There are 6 hidden switches. A switch that is on adds its own fixed numbers to the row, and there is some noise. The rows also spread widely along 4 directions, which tell nothing about the answers.
Known rows, each followed by its switches (1 for on, 0 for off):
[ 32 -47  52 -28  -2  39  57  26  20 -12 -32  54  48  10 -18  18 -15 -36
 -20 -16   0 -34 -19  70 -22] -> 1 1 0 1 1 1
[ 32 -33  50 -24   0  27  36  25  32  -5 -15  39  60  14 -23  22 -17 -28
 -33 -16   3 -25 -33  60 -13] -> 0 1 0 1 1 1
[ 45 -44  37   8 -13  51  24  21   3   7 -14  18  56  20 -27  28  29 -48
 -14 -29   8 -30 -36  59   1] -> 0 1 1 0 1 1
[ 33 -61  28 -17 -45  19  46  56  21 -47 -35  35  11  37 -41 -25  12 -68
  12 -24  31 -28  20  58 -19] -> 0 1 0 1 1 0
[-23  21  44   0  27  12 -10  21  17  50 -20  37  75 -15 -46  54 -64  24
 -48 -12 -43 -42 -32  25 -22] -> 0 1 0 1 1 1
[ 12 -14  40  39 -17  21  18  15 -32  50 -44  42  57  15 -41  27  -3 -31
  -5 -17 -32 -35   4  14 -42] -> 1 0 1 1 1 1
[-16   5  18  22   6  29  -9  20  -8  27 -28   7  53  19 -64  30  -8 -26
 -14 -27   0 -52 -20  -2 -21] -> 0 1 0 0 0 1
[ 41 -64  36   6 -27  36  47   7 -23  17 -36  26  32   8 -10  -3  18 -61
 -15 -26  12 -16 -24  47   3] -> 1 0 0 1 1 0
[-17   9  41 -18  10  13   6  24  24  21 -17  26  53 -15 -35  40 -61  19
 -40 -19 -32 -37 -33  36 -13] -> 0 1 0 1 1 0
[ 24 -28  43  12 -10  46  51  13  -3  10 -32  44  56  41 -45  19  22 -63
  -5 -34   7 -35 -25  48 -18] -> 1 1 1 1 0 1
[ 30 -62  22  30 -34  40  23  13 -40  24 -47  31  32  13 -29  -6  18 -64
   5 -38   8 -28  -2  26  -5] -> 1 0 0 1 1 0
[  3 -38  37 -10 -17  47  29  33  -5   0 -41  48  36   4 -34  13 -22 -27
 -10 -28  -6 -42  -9  49  -9] -> 1 1 0 1 1 0
[ -1   2  37  -7   8   9  25  23  27   7 -25  28  54  29 -61  16 -23 -30
 -21 -12   0 -32 -21  26 -34] -> 0 1 0 1 0 1
[-10   2  27   3   1  28  19  10   5  19 -14  -2  49   9 -41  38  -2 -23
 -22 -24  -8 -35 -55  27  -1] -> 0 1 1 0 0 0
[  1   9  39  11  10  23  11  21  14  17 -21  22  61  32 -57  37 -11 -31
 -21 -32 -11 -41 -23  23 -20] -> 0 1 1 1 0 1
[-12   0  29 -11  -2   3  54  15  25  17 -18   0  37  19 -49   8  -5 -24
 -28  10   9 -21 -49  28  -9] -> 0 1 0 0 0 0

New rows, each followed by its switches (1 for on, 0 for off):
[ 25  -4  44  -2   0  19  40  18  26  16 -17  28  57  46 -52  17  20 -56
 -16 -24  11 -20 -35  43 -17] -> 0 1 1 1 0 1
[ -2 -15  35   7  -3  32   5  18  -2  39 -23  24  58  -3 -36  27 -14 -19
 -28 -38  -3 -26 -39  38  12] -> 0 1 0 1 1 0
[ 21 -27  48 -41  -2  25  84   9  34 -17 -25  31  36  24 -27  -3  -5 -44
 -28  -3  16 -29 -49  68 -11] -> 1 1 0 1 0 0
[ 16 -16  36   9  -9  29  21  29   7  24 -18  28  55  10 -38  43  -4 -20
 -17 -13 -17 -35 -22  41 -16] -> 0 1 1 0 1 1
[ 39 -59  39  -3 -26  40  55  29   0   6 -42  60  44  33 -41   1  17 -65
  -7 -15  10 -30   0  60 -18] -> 1 1 0 1 1 1
[ -1 -35  22  11 -18  53  20  20 -24  27 -32  25  39  -5 -31  27 -10 -16
 -14 -24  -9 -47 -23  36   7] -> 1 1 0 0 1 0
[ 29 -15  49   6   4  11  16  10  13   5  -9  15  65  -4 -15  46 -34 -12
 -24 -26 -37 -24 -33  30 -35] -> 0 0 1 1 1 1
[ 24 -43  45 -18 -19  32  72  22   7  14 -33  50  33  21 -29   3   8 -44
 -21  -4   8 -19 -24  71  -7] -> 1 1 0 1 1 0
[-11  11  31  17 -29  -3  18  61  13  16 -38  55  38  34 -80  20 -26 -28
   8   3 -26 -43  44  23 -63] -> 0 1 1 1 1 1
[ 11 -19  39 -17  16  43  34  20  13 -15 -33  42  54  17 -44  24 -27 -30
 -10 -29  -6 -59 -25  32 -31] -> 1 1 0 1 0 1
[-10  16  30   3   1   1  40  13  18  41  -9  18  51  26 -59  25  -1 -22
 -34  20   2 -32 -34  20 -30] -> 0 1 0 0 0 1
[ 14  -9  30  11   5  11   6  12   4  -2 -23   5  51  16 -41  12 -24 -28
 -15 -32  -4 -35 -20  -3 -39] -> 0 0 0 1 0 1
[  8 -13  48 -10  15  26   6  19  19  12 -18  33  69   1 -34  36 -37  -8
 -29 -23 -17 -36 -29  43 -14] -> 0 1 0 1 1 1
[ 19 -22  34  17  -9  45   2  11 -10  32 -21  20  69   6 -35  48  11 -24
 -23 -33  -8 -34 -45  44   8] -> 0 1 1 0 1 1
[-11  -9  23  11 -18  40  37  21 -12   7 -32  15  38  21 -50  25   2 -34
   3 -21  -8 -55 -22  30 -20] -> 1 1 1 0 0 0
[ 16 -16  49 -18   6  25  22  24  24  13 -15  38  60   8 -32  29 -23 -17
 -36 -17  -9 -29 -31  52 -16] -> 0 1 0 1 1 1
[  2 -18  30 -11   3  23  24  21  25 -11 -19  17  36  21 -43   9  -8 -40
 -22 -35  18 -28 -38  36  -5] -> 0 1 0 1 0 0
[  5 -23  30  29   0  79 -20  13 -42  49 -40  31  68 -13 -28  49  -8 -19
  -8 -74 -26 -47 -39  39  27] -> 1 1 1 1 1 0
[  7 -15  33  -6 -17  34  72   8   7  13 -26  15  43  19 -35  23  12 -39
 -16  -7   0 -37 -47  49 -14] -> 1 1 1 0 0 0
[ 23  -9  38  12  -4   8  39   8   8  -1  -9  -9  49  21 -31  29   0 -37
 -16  -9  -5 -29 -39  15 -42] -> 0 0 1 0 0 1
[  1 -24  33  21 -12  43  13  32 -19  39 -45  55  52  16 -52  21 -15 -27
  -9 -20 -12 -46   7  33 -19] -> 1 1 0 1 1 1
[  9  -4  43   8  -9  23  34  -1   7  74 -12  30  59  10 -30  34  18 -31
 -47 -17 -12  -6 -60  54  19] -> 0 1 1 1 1 0
[ 37 -45  36 -10   7  60  39   8   2 -16 -34  35  55  25 -34  14   9 -58
 -13 -45  19 -37 -42  52  -2] -> 1 1 0 1 0 1
[ -2  -6  42  -9  24  47  18   7   5   1 -30  33  70  -1 -43  43 -39 -11
 -23 -39 -14 -58 -41  29 -18] -> 1 1 0 1 0 1
[ 31 -38  23  32 -60  -1  43  30 -18  28 -40  21  16  49 -46 -15  40 -78
  11 -13  17  -1  18  27 -24] -> 0 0 1 1 1 0
[ 10 -37  25   4 -32  21  26  37   1   7 -39  35  27  28 -45 -10  10 -55
  -2 -25  19 -27   7  41  -6] -> 0 1 0 1 1 0
[ 18 -27  30  25 -31  22  33  41  -3  48 -34  48  40  44 -62  -9  33 -70
 -14   0  22 -17  11  39 -13] -> 0 1 0 1 1 1
[-11  -7  30  -9  16  31   1  20  17  -7 -20   9  47   5 -43  23 -29 -19
 -24 -46   3 -43 -44  20  -2] -> 0 1 0 1 0 0
[  8  -6  43 -13  10  17  32  16  33  -1 -19  28  52  24 -50  19 -15 -33
 -29 -19  11 -33 -37  36 -23] -> 0 1 0 1 0 1
[ -7   7  42  -3  15  22   8   7  10  46 -13  18  62 -13 -25  40 -29   1
 -49 -21 -19 -23 -59  43  14] -> 0 1 0 1 1 0
[ 16 -31  33   4 -19  10  14  27  -4   1 -21  13  32   2 -26   8 -25 -25
 -10 -24  -5 -25  -7  22 -19] -> 0 0 0 1 1 0
[ 28 -29  27  21 -29  22  61  18   3  30 -19  17  40  62 -59  -3  65 -87
  -7  -4  29 -18 -24  39 -15] -> 0 1 1 0 0 1
[ -2  -7  32   0  -7  19  12  26   8  27 -20  26  42   2 -41  22 -24 -14
 -26 -22 -11 -28 -24  39  -2] -> 0 1 0 1 1 0
[  7  -6  34  55 -47  18  56  23 -30 113 -50  71  49  50 -73   5  61 -70
 -14  20   1  -7  13  44 -21] -> 1 1 1 1 1 1
